The rows are grouped in 4 different ways at once. Each group adds its own fixed numbers to the row, and there is some noise. The rows also spread widely along 17 directions, which tell nothing about the answers.
Known rows, each followed by its group in each grouping:
[34 -48 0 -4 -5 33 1 7 21 -38 -27 9 -11 -27 26 -10 -21 3 41 -46 -32 -9 7 -2 -29 -37 34 15 -24 41 -1] -> gugu q212 sonus (0)
[28 -33 -8 -10 -8 25 -7 -4 29 14 -17 -2 -38 -51 -11 7 -4 -19 67 0 -43 9 26 7 10 -23 -28 19 5 -21 -12] -> gugu q212 zul (0)
[-7 19 -18 7 14 -19 18 -39 12 14 -13 13 -2 34 -2 27 5 -35 21 21 29 -26 -11 -46 -26 17 52 -18 -41 -4 -22] -> totur q92 sonus (3)
[-15 13 62 -15 -31 22 15 -36 -2 5 -2 -6 6 15 6 -2 -10 16 -47 42 35 55 30 -10 26 12 20 -4 -13 -9 -26] -> Navid q69 zul (2)
[5 -5 -20 -51 10 20 -4 0 19 22 -28 -14 13 12 -43 -27 45 -36 -25 4 16 -27 23 -16 -22 43 -5 -19 -22 -9 -27] -> totur q92 mubag (1)
[-1 -16 9 -13 25 -17 -2 -27 18 -17 36 -24 61 -6 24 -13 -9 -22 32 2 -16 -1 -36 40 -29 8 -20 -27 34 5 25] -> Navid q69 mubag (2)
[59 35 23 11 2 -30 -47 2 -24 -56 25 -29 54 -17 35 -11 -21 2 -27 -46 3 -61 -20 20 -32 -12 9 -33 56 24 -10] -> totur q69 sonus (1)
[-19 -60 -12 -4 -3 39 41 -20 51 9 -28 1 -29 4 -26 21 -5 6 36 26 -7 17 19 -30 8 -4 10 27 -53 0 -26] -> gugu q92 mubag (3)
[-40 41 -16 -16 17 -1 3 -11 -27 -7 64 12 -20 -29 9 6 2 -76 45 -11 -8 -29 -30 2 0 -12 -33 -37 -36 -22 19] -> gugu q92 sonus (2)
[-12 25 -1 -28 0 -4 33 0 -8 1 58 -9 -79 -21 20 -38 -10 -26 3 -43 33 16 -22 -36 16 -16 9 -7 -6 -12 5] -> gugu q212 sonus (2)
[62 -15 10 26 17 -62 3 15 35 10 -56 -12 -65 34 -36 -19 -13 44 -8 20 23 25 -38 16 -14 5 11 6 30 -48 38] -> Navid q69 zul (3)
[8 19 35 46 -42 33 2 -11 -21 -16 9 -36 87 -17 -2 49 22 14 -19 18 2 -19 36 -52 20 -11 -57 56 24 35 -36] -> totur q212 sonus (1)
[43 44 19 -33 -9 28 -20 0 -7 14 29 -15 71 25 30 -36 63 30 -37 8 0 -12 20 -37 7 6 -5 -36 13 -33 -60] -> Navid q212 zul (2)
[10 17 9 0 -7 -18 -61 -11 -8 -25 -33 -32 6 12 17 -14 -15 -2 -5 -11 19 -43 -36 33 -38 -28 10 -33 -12 -23 9] -> gugu q69 sonus (1)
[-2 -12 -6 -53 -26 56 5 -40 53 -3 10 -27 8 -20 50 -14 -14 -18 42 -16 -13 36 1 8 -25 -23 -16 -13 -9 -38 -24] -> Navid q69 sonus (2)
[5 16 42 34 14 -18 20 13 -30 30 -10 -31 8 -5 17 -16 10 -1 -12 -19 2 -5 40 -55 -24 44 32 -11 54 -20 -49] -> Navid q69 mubag (0)
[22 13 44 -24 -51 56 -32 -7 8 -57 -18 -30 44 -8 38 22 18 47 -48 6 34 4 -15 5 35 -46 -34 52 2 23 -6] -> gugu q212 mubag (1)
[10 9 -2 -52 -11 15 -4 15 3 -2 39 -11 1 -30 2 -51 61 -21 13 -20 4 -2 -17 -28 23 -21 -34 13 -11 40 34] -> gugu q212 sonus (1)
[22 76 -1 -26 -12 10 4 11 -21 -10 -22 20 -59 10 -14 24 22 -19 -65 -3 68 -6 -15 -12 17 17 -14 16 -4 -52 1] -> totur q92 mubag (0)
[14 -47 27 33 66 -13 24 55 -10 -12 -21 -8 -17 -8 -31 42 15 34 18 32 -43 -44 -9 2 31 8 -15 20 3 -3 -2] -> totur q212 sonus (2)
[-11 3 -17 -7 12 40 52 15 -5 -30 51 11 2 -25 -14 12 -3 -47 16 -26 -26 -6 -1 -11 -12 6 -62 -3 -35 -10 11] -> Navid q69 sonus (2)
[-27 0 -21 -27 -32 33 -19 -45 11 -21 -15 4 -18 -66 -8 32 -49 -76 27 -20 11 -3 8 50 -4 -23 -41 34 -11 23 35] -> Navid q92 mubag (1)
[42 63 10 -24 -18 10 -22 25 -44 -25 39 4 5 -36 2 -15 53 -7 -31 -30 25 -56 10 -53 45 -26 -13 11 -6 44 -6] -> totur q212 sonus (3)
[-8 -54 6 23 -7 -29 8 -10 34 22 9 -42 -17 6 5 -46 -25 57 19 0 -7 24 -9 -11 2 -25 29 9 33 13 1] -> gugu q92 sonus (1)
[12 15 15 27 -4 -42 -18 -11 -31 -27 30 -13 39 25 10 -18 -24 55 -47 9 36 -22 -35 24 15 -26 20 -1 26 31 29] -> Navid q69 sonus (2)
[29 8 13 1 -46 3 -23 -32 -3 -50 30 12 15 -7 -37 -13 -55 4 -43 16 22 16 -4 72 15 -37 -40 -14 -13 10 24] -> gugu q69 sonus (2)
[-52 -2 23 -19 3 6 45 -37 -6 34 31 29 -58 -52 21 5 -26 -69 40 3 0 46 30 -16 20 16 40 5 -4 21 6] -> totur q212 sonus (0)
[-14 -4 37 -35 -4 28 24 -15 8 -10 29 -27 -31 -54 -19 19 6 -29 13 26 16 -6 35 -24 58 4 -32 11 -18 16 -39] -> gugu q69 sonus (3)
[-41 -14 46 10 2 -3 26 3 -11 -8 -3 -17 -30 -1 47 11 -4 54 -23 0 26 30 -14 -41 40 -15 64 62 17 44 22] -> totur q92 zul (3)
[-2 -19 -12 -7 9 -10 -10 28 -3 3 29 1 16 -16 -16 -9 39 49 -2 29 -21 -14 -30 18 59 -31 -35 43 17 39 60] -> totur q92 sonus (1)
[80 24 -9 -80 -30 38 -44 -48 38 -33 19 38 38 -19 42 1 15 -5 5 9 14 -13 -7 31 24 -38 22 -17 -6 24 -21] -> totur q212 mubag (0)
[-4 -62 -8 53 7 26 28 9 18 -20 -22 -5 10 18 47 15 -53 87 -6 -33 -23 -3 -7 -13 -20 -40 59 45 8 17 -7] -> Navid q212 mubag (3)
[1 4 -18 -12 -9 31 -32 24 -8 22 -48 3 -35 -35 -12 -39 3 -32 13 -53 -39 -13 45 0 -41 -6 -1 -19 -20 -45 -7] -> Navid q92 zul (3)
[-11 30 51 21 -20 -36 -29 -14 -26 22 -14 -53 40 -11 24 -13 33 9 -18 15 29 16 6 -24 8 6 5 36 63 30 9] -> gugu q92 sonus (1)
[-13 7 -8 -17 -34 -26 -26 -71 37 -22 20 -29 -8 12 13 -14 -37 -26 56 4 47 -21 -54 -4 -18 -47 4 -38 -30 -1 10] -> Navid q92 zul (0)
[22 -10 27 -68 27 50 40 27 17 -73 17 -14 -14 -25 14 33 28 -8 -22 -14 20 -33 -22 -25 32 10 -14 24 -28 47 -11] -> totur q69 sonus (1)

New rows. What belongs after each?
[5 48 -21 -34 30 33 33 -13 -1 9 9 61 -6 15 31 52 23 -52 -2 19 -5 -4 -13 -13 -14 31 26 -20 -48 -41 -14] -> totur q69 sonus (1)
[-28 6 6 -16 7 6 21 -6 17 34 29 -22 -22 -9 49 -20 9 1 22 -10 -13 48 -14 -15 -4 1 5 0 36 -52 0] -> totur q92 sonus (2)
[54 34 41 26 25 -28 26 -3 6 3 -6 -17 -4 -23 39 46 -2 -6 10 5 -2 27 7 -4 -3 40 -2 28 100 -34 -33] -> gugu q92 sonus (0)
[63 40 -2 -34 -21 5 -39 -27 25 28 -34 -27 62 -4 39 1 67 -7 21 15 6 -5 7 -24 -13 2 -9 18 40 -7 -21] -> Navid q69 sonus (1)
[30 37 -9 -36 -32 -9 -33 -61 -1 33 9 30 8 -8 -5 -30 -22 -7 -35 23 41 -5 48 27 25 2 51 -32 20 4 -43] -> Navid q92 mubag (0)
[34 16 13 -20 -25 74 16 30 12 -39 -16 25 61 22 13 19 75 32 -39 3 -17 23 3 -45 2 -6 -28 45 -38 9 5] -> totur q92 zul (3)
[14 -33 -30 40 -1 -37 -34 -7 0 14 -62 -7 -47 26 -87 -10 -52 28 -18 25 20 -65 23 31 -9 -12 24 -26 -27 -28 -25] -> totur q92 sonus (0)
[-26 44 11 0 7 -25 0 -19 -31 -7 11 33 -8 5 42 16 -4 -28 -23 -4 36 28 -50 13 -3 -3 36 27 8 17 80] -> totur q212 zul (3)
[2 -13 19 -41 -27 68 -19 -27 15 0 1 6 63 -6 3 -10 14 -4 -15 35 -36 40 44 42 0 1 -28 -18 -26 -26 -27] -> gugu q69 zul (2)
[-4 -25 -27 -6 -19 49 -16 -19 6 49 -19 -4 42 -16 -25 7 12 17 -6 42 -38 13 71 27 17 2 -29 26 10 -29 -32] -> totur q69 sonus (2)
[26 -8 -13 -18 26 -16 26 17 8 2 -16 24 -53 2 -35 -38 9 -57 14 -31 0 3 -8 -17 -40 22 20 -25 -31 -1 23] -> totur q212 sonus (2)
[32 -34 -1 11 32 -9 14 44 22 -8 1 -63 -21 18 31 -36 0 58 4 -50 -23 -9 -28 -35 -36 -3 14 -9 49 -54 -21] -> totur q69 zul (2)
[-43 -45 26 15 28 -19 17 -5 21 9 14 -51 23 -16 30 -9 27 -10 88 1 -34 -8 -22 -47 -15 -7 12 6 5 35 9] -> gugu q92 sonus (3)
[-25 -23 5 -12 -4 8 -37 -15 -25 -4 7 29 58 -23 20 -47 -10 -25 5 -17 -34 -2 15 53 -27 -17 39 -23 -9 59 45] -> totur q212 sonus (0)
[15 39 -1 -3 -6 2 6 -48 10 35 -43 -35 -22 -9 23 39 -1 -48 25 1 36 -14 45 -51 -28 35 33 5 24 -47 -91] -> gugu q92 sonus (0)
[62 -50 -12 -35 -25 60 -13 -11 57 -35 -5 11 11 -33 -10 -27 -36 14 27 -29 -46 -22 44 28 -15 -33 -4 -36 -18 1 -58] -> Navid q92 mubag (0)
[50 51 31 50 24 -48 -3 -20 -36 -36 5 14 15 1 45 78 -21 -6 3 6 26 -49 -27 -20 4 4 49 18 48 22 -14] -> totur q212 zul (0)
[-10 28 32 36 15 -36 22 -15 -15 -5 44 -2 -26 -4 34 36 -45 37 -5 25 21 -7 -28 9 43 -14 17 1 44 -23 -9] -> Navid q92 sonus (0)
[14 24 16 -10 29 2 44 -15 31 -12 31 10 -22 -1 10 65 7 -34 39 34 -2 -15 -33 -31 15 15 -18 -19 -17 -37 -33] -> totur q92 sonus (1)
[-34 -5 -27 -24 45 -17 -31 5 -14 26 -22 3 -90 -32 19 -9 -52 -29 10 -18 -12 -22 -19 84 -15 -4 36 -29 4 -61 27] -> gugu q69 sonus (1)
[-5 -24 5 8 -21 19 -10 -32 3 8 -45 38 -25 -30 -29 12 -40 -29 7 16 -16 26 57 29 0 -3 34 17 -30 24 -2] -> gugu q92 zul (3)
[21 52 48 58 -4 -28 5 -3 -47 33 6 40 -4 -47 16 26 -9 -40 20 2 -29 19 38 -20 7 9 13 12 45 9 0] -> Navid q212 sonus (1)
[50 13 -19 -14 33 -35 -25 14 4 -14 -40 -13 -45 -34 15 21 14 -35 44 -23 8 -32 -46 31 -15 -8 -13 32 39 -11 43] -> gugu q212 sonus (0)
[-14 -24 -15 -30 -10 51 -19 -14 8 15 -18 20 52 4 15 -18 -2 38 -46 17 -17 35 28 60 5 -9 9 30 3 5 23] -> Navid q212 zul (3)
[-11 -14 20 6 -21 -1 -34 -29 0 -2 31 -25 26 -30 24 -36 -42 5 20 -16 -28 -2 22 24 -7 -32 17 -39 24 2 -22] -> totur q92 sonus (2)
[-43 15 105 22 -12 7 -1 0 -37 7 5 3 42 -30 24 11 41 -28 23 39 -35 47 25 -36 16 13 1 0 -3 23 19] -> totur q69 zul (3)
[-15 -7 14 -33 3 1 -9 17 -8 -19 -10 -22 -22 -12 -1 -51 26 -39 18 -33 12 -10 -20 -12 -29 -5 0 -21 -35 14 34] -> gugu q69 sonus (0)
[9 -11 10 -7 24 -16 5 -11 8 -33 5 -7 -26 -38 -8 41 -29 -36 26 16 3 -15 -29 45 14 -1 -25 15 9 17 30] -> gugu q69 sonus (1)
[74 57 5 17 20 -49 -1 -8 -6 35 30 -19 -8 -30 1 35 29 -16 27 25 4 -23 8 -31 37 19 -30 12 89 -39 -43] -> totur q212 sonus (2)
[0 -27 38 -15 8 6 -14 8 11 14 4 -41 4 -50 -17 -1 29 3 35 33 -31 -15 32 -5 42 -1 -34 1 19 -1 -21] -> totur q69 sonus (3)
[-9 -31 -42 22 17 23 3 0 -19 -35 10 -3 59 -21 6 18 -50 4 -37 -42 -24 -37 21 50 -28 3 4 40 28 55 8] -> gugu q92 sonus (1)
[-21 -10 5 0 -1 -14 -59 -5 -49 19 -24 -6 16 -48 -1 -14 -3 -6 -19 2 -7 -19 28 50 24 -13 22 43 34 64 44] -> gugu q212 zul (1)
[40 22 5 32 -47 -18 -13 -15 -13 -2 -39 15 -46 -21 -19 4 -42 0 -19 -11 31 33 17 11 0 -20 3 44 27 4 32] -> Navid q69 zul (0)
[22 26 28 0 -15 -20 -53 -20 -16 22 -52 12 -1 -25 -17 0 -13 -28 -17 32 -5 37 21 84 -7 10 -14 -1 37 -37 34] -> totur q69 sonus (2)
[-37 -75 -53 33 9 25 29 -17 12 -4 35 -21 29 -2 32 7 -47 50 23 -23 -27 -29 -2 -14 -2 -42 37 46 0 57 -6] -> gugu q212 sonus (1)
[3 14 -35 -1 -17 12 11 -30 15 -18 -17 16 -26 -8 31 43 -20 -36 29 -18 22 28 -47 6 -21 -33 -7 61 -10 -1 57] -> totur q212 sonus (2)
[-56 19 14 -29 6 31 -45 -27 -24 -15 -9 -52 16 -44 14 40 -8 -55 10 8 10 -50 9 44 7 1 -46 -7 -1 -34 -28] -> gugu q92 mubag (2)
[-68 -35 4 -14 -7 17 -10 -14 -19 3 3 18 -52 -48 -15 -1 -49 -7 -5 15 -4 0 20 53 48 -30 21 19 -36 42 32] -> gugu q92 sonus (1)
[-49 5 2 -6 -18 -27 -28 -22 3 62 -9 -70 -39 -42 -30 -36 13 -31 47 11 19 -14 27 -24 18 -9 -37 -1 20 -27 -6] -> Navid q92 sonus (3)
[28 -9 -65 -12 -20 -5 21 -27 24 5 24 -17 -55 17 -15 -11 -26 39 -11 -15 55 -31 4 -50 26 -26 34 25 -1 5 -44] -> gugu q92 zul (0)
[-1 14 9 -10 24 7 -9 -20 -18 14 -23 -18 -13 -21 5 20 -20 -51 3 -5 -1 -43 46 -3 -27 35 35 -41 1 -40 -73] -> totur q69 sonus (2)
[14 -37 -23 -70 12 43 -24 13 44 -46 7 -61 16 -35 -15 -37 -12 -12 -1 -47 -14 -61 -3 51 -23 -11 -66 -33 -1 -9 -22] -> Navid q92 sonus (1)
[-8 -39 -55 -20 44 2 5 31 16 22 9 -9 -28 -10 -14 -43 19 -11 40 -29 -39 -32 -18 5 -23 -8 -10 -13 -18 -24 22] -> gugu q212 sonus (3)
[13 13 10 -36 17 -23 0 33 -16 8 -25 -37 -66 -25 -31 -24 45 -19 -5 -13 43 -49 -2 -48 28 12 -1 14 -7 22 6] -> Navid q69 sonus (1)
[-32 -20 3 -3 61 18 47 5 -5 -27 69 -5 16 -10 50 45 -19 13 16 8 -22 -34 -30 17 23 3 1 -1 11 -4 -19] -> gugu q212 sonus (0)
[-65 -8 63 -11 -22 39 29 -1 -1 19 -26 -20 -64 -33 15 -2 -2 -6 2 6 19 48 26 -38 31 -10 6 30 -30 -7 -1] -> Navid q212 sonus (3)
[-2 18 -68 -4 55 -14 30 -8 -30 49 18 42 -22 18 2 17 -3 -8 -29 16 6 -17 12 16 6 40 57 8 8 -26 -9] -> gugu q69 sonus (2)
[-2 -50 25 -7 20 -18 -33 7 19 -44 -4 -45 -9 -24 6 -1 -43 46 -1 3 -6 -44 -34 61 23 -35 2 0 28 25 14] -> totur q92 sonus (1)
[5 -25 11 16 -8 10 -19 -39 14 4 -5 4 22 -37 41 11 -55 -14 49 -4 -54 40 17 56 -28 -17 9 0 39 -15 9] -> Navid q69 zul (2)
[46 -9 -26 0 -19 -19 -19 14 25 -11 11 -48 25 7 -17 -69 3 42 -28 -46 9 -3 -12 1 -28 -17 -34 10 54 0 22] -> Navid q92 zul (3)
[-23 29 -2 -11 -4 37 14 -23 -17 13 8 -8 60 26 65 19 43 15 -17 6 14 0 13 -56 -2 7 48 24 -9 8 -45] -> gugu q92 sonus (2)
